There are 9 hidden switches. A switch that is on adds its own fixed numbers to the row, and there is some noise. The rows also spread widely along 11 directions, which tell nothing about the answers.
In the rows, zero is written as 128.
Some rows, each with its switches (1 for on, 0 for off) after it:
[126 164 123 104  88 132 143 157 123 139 160  70 145 126  88 135 136 130
 117 152 135 101 134 119 107 142 121  94] -> 0 1 0 1 1 0 0 0 0
[120  81 131 189 119 187  95 128  95 160  93 152 129  93 120 120 120  96
 153  73 143 166 128 148 169 103 157 135] -> 0 1 1 0 0 0 1 1 0
[125 114 106 112 105  80  93 156  95 150 127 111 111  90 130 140 149 122
 160 111 174 175  92 130 104 143 154 135] -> 0 1 0 0 0 0 1 0 0
[ 65  78 147 142 104 176 120  86  71 174 167  99 140 157 114 146 101  98
 175 108 219 142 174 176 142 139 174  95] -> 0 0 1 1 1 1 1 0 0
[ 97 137 118 111  98  91  89 156 150 139 128 141 104  90  98 144 123 197
 108 128 145 126 115 167 157 126 180 108] -> 0 0 0 0 0 0 0 0 1
[ 75  53 162 166 116 109 118 101 121 161 114 184 154 154 150 130 134 131
 142 100 175 134 135 190 149  81 178 104] -> 0 0 0 1 1 0 0 0 0
[131 112 119 109 107  44 116 155 118 179 154 139 127  87 146 150 143 125
 165 101 178 159 124 162  85 121 175 120] -> 0 1 1 0 0 0 1 0 0
[ 92  72 145 127 110 112 125 161 118 155 122 163 130 141  91 154 159 160
 139 115 175 113 154 179 158 106 191  93] -> 0 0 1 0 0 0 1 1 1
[ 53  87 130 103 126 189 139 144 115 121 127 108 116  78  78 133 163 121
 146 155 178  84 128 180 143 146 105  98] -> 0 0 1 1 0 1 1 1 0
[147 172 102 105 128 113 125  77 117 162 161  70 153 153 130 141 113 147
 187 121 176 164 161 113  98 142 169 110] -> 0 0 0 0 0 1 1 0 1
[ 93 114 134 134 114 171 104 147 130 155 144 129 122 116 101 159 122 127
 133  89 166 124 197 188 188 136 177  94] -> 0 1 0 0 1 1 1 0 0
[156 148 101 109 149 122 146 109 140 102 126  97 124  57 143 131 157 116
 176 142 150 154 119 124  52 131  96 154] -> 0 0 0 0 0 0 0 0 0
[ 94 149  86 120 118 176 118 141 107 116 110 117 141 137  98 147 155  82
 160 114 161 144 140 120 184 162 112 140] -> 1 0 1 1 1 0 0 1 0
[ 95 170  69 106 126 164 137 144 125  85  99  87 179 122  95 139 191 111
 177 124 134 131 103  92 142 144  92 143] -> 0 0 1 0 1 1 1 1 0
[ 96 120 133 139 101 201 124 193 123 131 120 138 125  89  74 169 143  94
 111  78 112 113 151 167 206 149 136 129] -> 0 0 0 1 0 0 1 1 0
[ 71 136 115 129 107 117 134 154 157 150 116 177 160 138 124 147 141 137
 118  89 125 112 133 173 209 110 148 105] -> 1 0 1 1 0 1 1 0 0
[139 111 142 189 115 237 166 133 125 109  74 104 168 115  94 106 158 101
 108 111  98 110 131 122 173  93  96 129] -> 0 0 0 1 1 1 1 0 0
[116 128 105 163 104 114 126 128 111 150 120 143 200 159 157 128 149  83
 168  69 124 168 113 112 134  99 140 138] -> 0 1 1 0 1 0 1 0 0
[117  90 127 116 125 152 139 124  59 121 135  94 115 182 129 137 151  56
 173 148 193 147 143 128 102 164 113 138] -> 0 0 1 0 0 0 0 0 0
[ 77 113 127 101  94  84 141 148 129 165 168 135 166 124 132 148 155 106
 146 107 156 110 127 194 107 130 138 101] -> 0 0 1 0 0 1 1 0 1
[ 84 186  83 124 103 166 104 167 149  83 115 119 155 106 100 135 141 128
 117 109  70 120  87 101 154 123  95 139] -> 0 1 0 0 0 0 0 0 0
[ 88  69 144 154 100 175 123 131  75 165 150 101 140 116 114 124 123  51
 162 101 178 144 132 173 109 146 131 126] -> 0 0 1 0 0 1 0 1 0
[121 109 128 172 111 178 124 139 131 154  99 145 127  31 102 121 121 108
 124  87 130 142 120 161 165 104 136 133] -> 1 0 1 1 0 0 1 1 0
[100 133 109 151 147 163 109 132 155  93  57 168 128 122 100 122 150 175
 125 130 115 119 121 125 199  86 136 127] -> 0 0 1 0 0 0 0 1 0
[ 70 111 137 149 136 133 129  81 149 152 143 169 183 166 182 111 127  91
 154 104 135 117 156 177 138  96 113  95] -> 0 1 0 0 1 0 0 0 0
[ 54 109 124 108 142 146 125 100 127 144 160 135 148 140 116 126 120 128
 175 132 184 100 169 174 119 117 133  80] -> 1 1 1 0 0 1 0 1 0
[ 69 192  94 111 135 207 147 103 170 105 166  99 183  87 101 161 125 142
 162 106 122  95 180 146 149 120 118 106] -> 0 0 1 1 1 1 1 0 0

New rows. What belongs after each?
[ 81 148 111 129 117 202 142 147 118 119 153 111 179 133  91 170 140  91
 167  79 120 117 169 137 150 131 135 128] -> 0 0 1 0 0 1 1 1 0
[ 80 100 113 163 104 111  92  98 112 163 114 133 153  87 141 104 118 114
 170  93 165 174  70 157 121 106 151 139] -> 0 0 1 0 0 1 0 1 0
[103 154  85 140 111  62  90 113 153 149  89 132 157 118 144  94 142 180
 142 134 142 154  61 116 145  90 145 118] -> 0 1 1 0 1 1 0 0 0
[133 159  88 106 131 102 120 162 136 130 101 139 136 152 129 151 177 127
 148 121 144 143 145 120 182 141 138 124] -> 0 1 1 0 1 0 1 0 0
[154 135 109 148 109 102 136 127 111 152 107 108 173  92 117 137 162 122
 175  87 152 179 103 106 108 109 163 148] -> 0 0 0 1 1 0 1 1 0
[ 84 135 115  92  87 120 139 149  95 165 199  91 157  89 126 153 134  35
 178 107 167 134 120 168  70 176 108 129] -> 0 0 1 1 0 0 0 1 0
[100 140 116 145  93 125 144 165 129 107 102 120 177 145  96 132 155 149
 116 119  98 112  87 111 126  92 125 134] -> 0 0 1 0 0 1 0 0 0
[144  90 145 174 115 128 110 145 149 163 103 163 129  79 104 107 126 153
 117  98 134 136 135 167 142  76 170 106] -> 1 1 0 0 0 0 0 1 1
[121 130 117 104 104  90 146 175 122 130 105 111 137 116  94 123 175 156
 128 155 133 107  82 117 124 120 125 116] -> 0 0 1 0 0 0 1 1 0
[ 77 130 113 148 135 147 108  92 174 131 104 143 133  61 141  91 125 145
 124 127 142 126 117 180 159 103 108 112] -> 1 0 0 0 1 1 0 0 0
[ 61 177 102 119  91 180 138 156 133 104 157  96 180 123  60 149 123 142
 133 117 102  87 134 119 127 115 116 115] -> 1 0 1 0 0 1 0 1 0
[149 101 137 137 122  85  97  93  97 196 124 110 103 121 147 106 106 142
 156 133 200 173 114 139 129 128 176 103] -> 0 1 0 1 0 0 1 0 0
[177 167  97 124 141 103 170 125 134 114  99 122 182 179 140 151 188 130
 175 120 135 146 157  80 120 104 139 141] -> 0 0 1 0 1 0 1 0 0
[112 102 141 124 144 142 119 119 153 142 109 143  91  77 101 143 130 198
 125 130 177 115 168 187 173 106 182  95] -> 0 0 0 1 0 1 1 0 0
[149 176 123 135 118  69 168 103 190 188 170 155 196 106 166 143 108 131
 147  77 124 128 178 177 105  77 163 107] -> 1 0 1 1 0 1 0 0 0
[152 117 148 153  69  88 121 161 106 195 137 106 136 128  98 128 108 165
 103 116 153 137 136 135 133  99 202  93] -> 0 1 1 0 1 0 1 0 0
[181 169  97 120 142 104 162 145 173 119  99 125 153 108 136 149 185 132
 144 119 137 139 163 134 129 110 129 140] -> 0 0 1 0 1 1 0 0 0
[170  83 146 175  87 139 139 176 109 140  88 111 127 106  73 134 152 144
 103 110 135 141 129 142 116  89 174 134] -> 0 0 1 0 0 1 0 0 1
[150 171  84 134 142  82 129 110 174 173 128 156 187 103 196 134 153  98
 180  68 137 174 155 153 148 107 144 133] -> 0 1 1 0 1 1 1 0 0
[107 139 130 143 107  72 136 111 183 162 122 174 171 107 168  93 132 144
 115 120 105 110  92 176 128  77 122 102] -> 0 0 1 0 0 0 0 0 1
[ 98 190  88 105 111 136 116 117 137 104 122  73 145 148 103 118 129 168
 138 161 122 119  88  89 132 135 112 119] -> 0 0 0 0 0 1 0 0 0
[ 67 139 129 132 140 204 117 123 170 122 145 137 130  71  89 145 103 144
 132 101 131 100 188 194 169 116 139 103] -> 1 0 0 0 0 1 0 1 0
[ 89  68 144 155 133 115 127 108 171 153  89 164 141  69 120  91 163 181
 128 145 163 102 123 204 148  68 148  86] -> 0 0 1 0 1 1 0 1 1
[ 86  57 150 163 113 106  98 105 118 192 118 161 124  79 129 117 108 175
 143 100 186 146 113 191 140  78 196  91] -> 0 1 1 1 0 1 1 0 0
[ 96 114 136 147 108 177 114  83 139 181 157 100 142  73 121  95  98 100
 147 126 172 124 157 197 137 135 129  89] -> 0 0 1 0 1 1 0 1 1
[ 77 126 112  95 126 114 122  98 125 150 161 112 117  66 154 119 122 107
 167 142 177 133 106 171  98 145 104 108] -> 0 0 1 0 0 0 1 0 0
[110 136 105  75 116 107 144 140 107 137 158 103 119 139 116 158 153  89
 163 150 201 129 158 151 117 175 119 116] -> 1 0 1 1 1 0 0 0 0
[119  76 158 151 130 134 154 156 144 143  81 190 143 157  88 135 166 177
 112 125 140  89 175 169 188  70 173  87] -> 1 0 1 0 0 0 1 1 1
[135 128 115 170 128 183 138  94 131 132  97 145 184 146 129 138 144 112
 160  81 133 150 162 121 172  91 151 128] -> 0 0 1 1 1 0 1 0 1
[ 87 133  97 117 121 185 101 142 112  93 131 123 120 127  83 177 134 134
 155 107 153 138 162 138 154 140 152 134] -> 0 0 1 0 0 0 0 0 1
[ 86 132 130 161  84 183 144 107 114 139 140  85 184 129 111  88 109 107
 125 134 113 103  90 110 104  97  92 101] -> 0 1 1 1 1 0 0 0 0
[ 90  92 136 153 147 228 138 109 119 119  87 130 133 117 102  92 145 117
 138 151 135  88 128 132 171 111  85  94] -> 0 1 1 1 0 0 1 1 0
[165 150 124 126 105  84 121 139 132 161 113 118 104 133 128 108 124 138
 107 146 144 141 116 131 146 132 137 117] -> 1 0 0 0 0 0 0 0 0
[179 145 126 140  93  91 132 199 129 157  98 132 142 150  85 140 156 164
 103 118 113 125 132 108 150  99 173 118] -> 0 1 1 0 0 0 0 1 0
[152 122 127 115  92  46 135 121 134 188 150 105 134  74 156  99 140 106
 136 148 176 145 101 176  70 134 126 112] -> 0 0 1 0 1 0 0 0 1
[105 128 123 131 158 228 159 132 149  72 105 125 144 112  75 147 169 133
 146 145 135  81 191 139 138 101 105 117] -> 0 0 1 0 1 0 0 1 0
[139  61 176 186 107 146 150  77 119 201 141 104 137  62 141  85  99 114
 133 119 179 136 142 194  87  83 151  95] -> 0 0 1 0 1 1 1 0 0
[169 149 125 147  82 122 158 188 102 175 136 117 183 190 100 148 151  76
 133  83 125 134 171 106 157 128 153 115] -> 1 1 1 0 1 0 1 1 0
[151 103 121 152 155 145 123 113 139 144  72 163 112 131 161 131 155  90
 147 100 164 166 159 171 196 130 137 142] -> 0 0 0 1 0 1 0 0 0
[125 147 118 111 117 205 131 171 112 124 117  74  98 120  54 135 143 123
 113 151 147 103 161 125 186 173 111 105] -> 1 0 0 0 0 1 1 1 0
[104  78 163 138 112 173 145 112  74 161 135 114 119 181 110 130 115 107
 137 148 181 110 156 149 149 133 142  90] -> 0 0 1 1 0 0 1 0 0
[129 140 125 129  77  54 156 197 139 136  94 141 164 148  89 119 170 170
  92 141  98 101  72 109 127  90 131 118] -> 1 0 1 0 0 0 0 1 0
[ 98 131 130 175 120 217 132 108 135 141 103 138 156 111  88 122 107 137
 130 103 129 118 156 136 206  91 144 102] -> 1 0 1 1 1 0 1 1 0
[100  89 133 147 114 123  85 149 127 185 119 167  89  56 108 127 109 149
 126 100 172 139 140 190 182 113 179  98] -> 1 1 1 0 0 0 1 1 0
[142 103 126 119 161  67 137  98 147 154 124 165 140 110 163 131 151 131
 190 112 191 157 157 168  88  96 159 128] -> 1 0 0 0 0 0 0 1 0
[148 138 138 111 150 156 152 107 150 135 129 104 108 106  99 116 128 166
 139 180 159  92 170 142 112 115 125  93] -> 0 0 1 0 0 0 0 1 0
[141 154 121 136 130 139 119 144 190 146 126 149 141 109 119 139 130 158
 108 100 105 109 182 176 175  99 161  94] -> 0 1 0 0 0 1 0 0 1
[156 161 100 117 130 103 141 123 154 144 148 135 158 108 155 155 144 100
 166  92 138 154 164 151 102 124 143 139] -> 0 0 1 0 0 0 0 0 1
[ 98 134  95 149  76 105 104 165 105 133 118 133 160 111 121 121 131 106
 132  89 111 156  63 114 114 108 121 145] -> 1 1 1 0 0 0 0 0 0
[176 170 102 122 145 120 161 143 175 130 119 140 193 130 124 171 182 136
 177  75 114 140 188 129 134  97 163 135] -> 0 0 0 0 0 1 1 1 1
[103 105 133 161 111 120 120 126 165 172 115 163 159  77 131 108 131 133
 129  95 128 125 124 200 152  88 148 110] -> 0 0 1 0 0 1 0 1 1
[ 62 123 113 116 119 212 103 134 106 110 147 101 125 132  86 158 127 109
 148 111 158 122 166 160 178 168 139 111] -> 0 0 0 0 0 1 1 0 1
[148 119 121 137 172 104 130  88 167 168  86 173 124 136 180 107 153 116
 162 131 169 142 160 179 180 112 137 115] -> 0 0 1 0 0 1 0 1 0
[159 146  93 126 137  90 102 101 127 151 110 128 125  89 144 152 129 159
 180  93 174 198 125 121 133 115 188 148] -> 0 0 0 1 0 0 1 0 0
[118  52 149 179 104 143 132 161 102 148 128 147 163  98 111 156 154  94
 147  61 163 150 161 182  98  80 175 136] -> 0 1 1 0 1 1 0 0 0
[ 96  76 133 181 142 200 140  77  99 121 116 126 192 112 131 130 142  68
 206  70 161 160 135 142  90  88 131 153] -> 0 0 0 1 0 1 0 1 0
[119 103 135 172  76 153  92 183 130 161  88 132 131  91  71 112 140 150
  86 113 121 129 103 147 196 109 164 104] -> 0 1 0 1 1 0 0 1 1
[136 150 116 120 160 155 121  97 152 131 146 130 117  94 129 140 108 141
 159 117 152 137 194 147 113 114 143 109] -> 1 1 0 0 0 0 0 0 0
[ 83 156 107  96 111 131 107 107 106 131 156  85 131 171 103 145 105 155
 156 149 173 122 139 125 127 148 152 102] -> 0 0 1 0 0 1 0 0 0
[109 120 141 148 134 133  92 124 152 187 114 175 112 155 153 107 107 109
 116 111 137 128 161 187 223 130 149  89] -> 0 1 0 0 0 0 0 1 0
[ 96 155 141 150  84 121 142 114 158 174 124 129 200 152 114  89 119 159
 103 132  84  89  81 127 164  89 130  76] -> 0 0 0 1 0 0 1 1 1
[ 77 146  89  83 162 118 121  50 118 136 134  99 133 169 176 107 140 108
 206 162 199 142 119 132 130 160  95 106] -> 0 0 1 0 0 1 1 0 0
[ 76 101 102  99 111 138 123 142  72 105 162  78 162 119  86 161 167 126
 202 117 191 142 122 121  49 136 141 126] -> 0 1 1 0 0 1 1 0 1
[ 89 112 114 122 108 203 112 110  57 165 161  86 135 159  84 151 106  74
 186 104 206 152 177 141 164 178 160 109] -> 1 0 1 1 0 1 1 1 1
[126 104 108 130 126 183  94 147  64 125 122 107 113 165 103 164 146  74
 177  92 179 175 170 116 158 172 158 139] -> 0 1 0 0 0 0 1 0 1
[ 76 116 104 103 181 158  94  62 139 104 114 125  98 111 156  96 132 132
 175 174 181 129 123 146 127 140  88 108] -> 0 1 0 0 0 0 0 0 0
[123 144 114 139 115 184 110 204 133 135 123 155 134 115  93 181 146  83
 126  56 105 138 185 155 214 148 153 135] -> 0 1 0 0 0 0 1 1 0
[166 138 128 168 123 132 129  72 136 192 138 103 162  88 174 104 106  87
 164  90 158 177 153 158 124 116 145 124] -> 0 0 0 0 1 1 1 0 0
[ 96 125 130 125  88 127 158 210 113  95 123 140 185 180  63 172 179 126
 123  95 101  98 130 110 123 103 143 135] -> 1 0 0 0 0 0 0 1 0
[113 120 154 121 124 158 141 138 151 182 156 154 101 115 123 127 103  86
 105 135 152  87 202 217 181 147 124  82] -> 1 0 1 0 0 0 0 1 0
[149 176  81  87 168 157 122  71 132 124 153  80 129 114 152 120 138  98
 203 143 168 157 159 110  99 168  99 115] -> 0 1 0 0 0 0 1 0 1
[110 174  78  96 122 130 111 101 100 127 136  71 148 172 118 133 133 122
 184 129 175 161 121  91 133 168 134 122] -> 1 0 0 0 0 1 1 0 1
[172 196  87 140 128 122 133 145 181 112  94 148 151  92 138 146 145 143
 129  95  84 147 132 115 151  96 133 154] -> 0 0 1 0 0 0 0 0 0
[134 128 126 112  80  58 109 127  99 184 139  85  93  91 115 110 106 166
 128 167 188 153  76 137  93 139 161 108] -> 0 0 1 1 0 0 0 0 0
[133 145 114 111  81  96 114 129 102 177 155  69 123  79  92 132 116 140
 157 142 193 154 109 134  88 146 159 116] -> 0 0 1 1 1 0 0 1 0
[ 84 178 120 114  92 134 132 133 130 181 166 117 169 196 127 109 101 100
 127 133 106  89 135 128 185 149 114  68] -> 0 1 1 0 0 0 1 1 0
[ 92 144 121 145  89 188 140 164  93 108 140 123 170 182  69 181 119 111
 134  81 119 124 162 107 154 117 157 132] -> 1 0 1 1 0 0 0 0 0
[103 122 115 160  67  83 119 175 118 157 139 144 207 124 102 170 154 124
 153  47 134 158 119 148 114  89 200 147] -> 0 0 1 0 1 1 0 1 0
[ 89 159 109  81 167  98 163  91 180 130 151 140 175 140 143 132 162 153
 184 139 155  90 163 155 115 106 118  88] -> 1 0 0 0 0 1 1 1 0
[136 164 106 111 125 147 144 150 116 108 137 111 139 166  96 169 140 126
 146 120 139 126 177 109 124 131 143 131] -> 1 0 1 0 0 0 0 0 0
[174 108 141 166  84 158 137 180 101 143 108 105 111  78 100 128 138  87
  99 113 124 145 117 140 117 125 127 153] -> 0 0 1 0 0 0 0 0 0
[151 131 147 136 125 121 153  69 140 199 167 113 136  84 185  86  92  74
 145 135 151 131 142 178  96 128 102  99] -> 0 0 1 0 0 0 1 0 0
[ 95 123 103 115  95 143 136 118  78 142 164  61 163  98 109 153 144  90
 194 106 195 161 115 127  73 148 134 136] -> 0 0 1 1 1 1 1 0 0
[108  73 151 157 112 185 132 160  89 111 100 120 119 122  82 142 147 132
 116 117 138 119 132 139 141 111 142 126] -> 0 0 0 0 0 0 1 0 0
[127 129 135 167  89 178 134 170 114 125 106 133 137 148 104 133 125  95
  96 101  94 120 129 129 169 115 126 135] -> 0 0 1 0 0 0 0 0 0
[127  96 123 172 154 172 142 118 139 140  57 188 148 119 140 121 173  86
 149  89 148 147 161 157 217 102 127 131] -> 1 0 1 1 1 0 1 1 0
[166 120 110 124 115 125 127 194 118 112  76 102  98  67  92 148 186 135
 126 119 145 154 108 126 141 139 136 158] -> 0 0 0 0 0 1 1 0 0
[108 113  92 115 101  77  83 146 107 184 143 107 126  51 123 143 144 121
 189  91 211 189 111 162 114 147 180 129] -> 0 1 1 0 1 1 1 1 0
